The rows are grouped in 2 different ways at once. Each group adds its own fixed numbers to the row, and there is some noise. The rows also spread widely along 3 directions, which tell nothing about the answers.
Some rows, each with its group in each grouping after it:
[-58 -24  -1   5  53 -17  -2   6 -18   8  58  18   5  -1  19  42  35  10
 -30 -11  28] => X H
[ -9 -24  24  30 -12  -7 -15 -13 -22  -6  25   8  44 -40 -36  -6  29  71
 -22  37  43] => A K
[  0  13 -60   6 -18  -5 -15 -27 -20  16  49  30  13   0 -18 -14  13  23
 -21  31  77] => A Q
[-27  -1 -18  24  10  -6 -20 -10 -26   2  40   1  23   0 -29   7  19  20
 -21  16  35] => D R
[-23 -17 -24  29   0  -3 -42  -2 -33   2  51  20   7  -9 -22   9  27  33
 -17  30  47] => U R
[-10   1 -24  28   3  -7 -29 -33 -23   6  36 -20  38  18 -48 -29  32  14
 -10  41  62] => D K
[-17 -33  -6  30 -28 -17 -33 -14 -31  -9  45  16  26 -39 -39 -35  -4  79
 -14  57  53] => U Q
[-41  -3  11  27  31 -16 -10 -42 -15  -6  53  -6  30 -11 -27  -1  13  36
 -19  37  47] => F H
[-18 -15 -33  23  -9  -7 -31  -7 -29  -1  54  37  30 -28 -10 -14  -1  37
 -19  27  63] => X Q
[ 21 -15 -47  23 -18   7 -12  13 -18  33  52  62  22 -54  24  16  -7  -2
 -36  14  75] => F Q
[  0 -12  -4  15 -20  -5  -3 -14 -29   4  38  22  25 -23 -22  -3   4  55
 -27  24  44] => A Q
[ -8 -41  -6  45 -26 -12 -54   5 -40 -14  43  32  28 -75 -26 -13  -9  75
 -21  39  45] => U R
[-20 -13 -28  14   1 -13 -23 -12 -27  14  49  11   2  15 -14  -1  26  29
 -11  34  54] => U Q
[-18   6 -82  15  -9 -10 -48 -48 -26 -11  72  -1  22  31 -41 -45  14  30
  -6  71  88] => X Q
[-42 -23  13  31  30  -4 -21   2 -28  -8  34   7  41  -8 -13  15  39  37
 -18  24  38] => X K
[ -9  11 -41  18  -3  -4 -10 -19 -18  19  56  17  28  -5 -18  -4   7  14
 -23  35  72] => F Q
[-31  17 -28  -9  19 -11  -2 -37 -21  11  46 -11  13  51 -34  13  33  19
 -19  16  53] => A Q
[-22 -45  33  26  -2 -12 -11  16 -27   1  29  31  14 -42  -8   9  10  53
 -27  15  30] => U Q

New rows. What belongs after each?
[-10  21 -45  15  -1  -4 -28 -51 -19   2  45 -23  33  37 -42 -19  46  24
  -9  44  78] => A K
[-28 -19   0  14  -1 -10 -19   2 -28   8  40  21  10  -3 -17   4  17  35
 -21  21  39] => U Q
[-18  -8 -39  33   6  -7 -51 -38 -23 -19  57  -7  40  15 -45 -44  28  32
  -4  67  80] => X K
[ 12 -10 -54  17 -18  -2 -42 -26 -19  27  62  31  12 -31   2 -16   4 -12
 -12  34  78] => D H
[-19   7 -23  19   2 -13  -4 -20 -18  14  59   9  27  -3 -30  -8   5  28
 -27  32  61] => F Q
[ -3  -7 -23  29   6   3 -26 -14 -15   8  46  12  49 -16 -17  -4  18  26
 -16  44  65] => F K
[-34  -6   2  18  29 -13  -7 -16  -8   9  55  18  28 -28  -3  16  12  25
 -30  21  46] => F H
[-40 -14   4  31   4 -21 -30  -8 -33 -14  49   0  18  -6 -40  10  25  52
 -20  25  38] => U R
[ -5  -8 -31  15  -9  -1 -19  -9 -29  13  35  36  16 -32  -2  23  19  29
 -31  -4  48] => A R
[-25 -18 -13  19   2 -14 -25 -11 -30   5  41   4  14   0 -31  -9  17  45
 -12  42  50] => U Q
[-30 -19  -4  21  21  -7 -27 -19 -23   0  40  -7  24  18 -34   7  45  30
 -10  40  51] => U K
[ -8 -16  -6  11  -5  -7  -1   9 -24  30  36  20  25 -13   2   0   7   2
 -29   2  39] => D Q
[-51  -7  -4  31  27 -25 -25  -6 -34 -23  54   7  28  -2 -25  14  25  46
 -28  17  31] => X R
[ -3  19 -52   4  13   0  -3 -13 -11  34  58  25  14  25   6  13  23 -21
 -32   9  71] => F Q
[-27  11 -19  13  18 -11  -5 -19 -13  12  51   7  29  16 -23   4  17  18
 -29  24  52] => F Q
[-24 -46  20  47 -17 -18 -40   2 -38 -22  38  23  29 -68 -32 -14  -3  96
 -15  48  24] => U R
[-16  -6  -8   7  -6  -5   0  -9 -25  18  32  24  20  -8  -6  11  20  36
 -25   6  48] => A Q
[-27 -17  -1  15   3 -13 -21   0 -25  10  40  15  14  -3 -22   7  20  37
 -16  31  46] => U Q
[-38 -16 -17  35   8 -13 -38 -16 -32 -21  64  22  33 -18 -34   1  18  44
 -17  35  44] => X R
[-33 -12  18  10  35  -6  19  22 -22  28  37  26  21 -20  13  47  20  14
 -40 -19  26] => F Q
[  2 -10 -38  25  -7   6 -19   8 -21  15  57  58  29 -45  18  27   7   6
 -36  -1  54] => F R
[-24 -30  13  22  17  -4 -17   9 -20  21  31   5  21   0  -8  21  42  20
 -21   9  41] => U K
[-21 -36  15  29  -2 -11 -34   7 -22   4  35   9  28 -25 -19  14  37  46
 -17  24  42] => U K
[-49  -1 -15  21  37 -11 -19   9 -31  -7  58  14  18  16 -13  33  39  15
 -33  -9  33] => X R
[-37 -19  26  33  18 -18   5  24 -25   9  42  30  26 -39  -6  42  13  33
 -39  -4  14] => F R
[-18   1 -29  18  -1  -6 -20 -14 -30   2  44  21  18  -9 -15  18  29  28
 -24   6  49] => A R
[-54  -8   8  23  40 -13 -19   2 -25 -10  42  -8  39  27 -28  18  54  25
 -23  19  33] => X K
[  4  -1 -39   5 -22   0  -7 -20 -23  28  40  34  16  -7  -4   4  17  24
 -28   6  64] => A Q
[-45 -41  26   5  36 -21 -10  14 -19  17  34  27   1 -20  16  51  26  17
 -29 -16  23] => U H
[-17   1 -39  25   4 -13 -44 -13 -30  -2  53  18  11   7 -32   4  24  22
 -20  30  55] => U R
[-16 -19 -18   9   2 -10 -16   3 -32  22  40  22   5   5  -9  16  18  21
 -20  18  44] => U Q
[ 22 -18 -48  27 -23   5 -39   4 -34  26  39  52  21 -47   7   6  10  -6
 -24  10  58] => D R
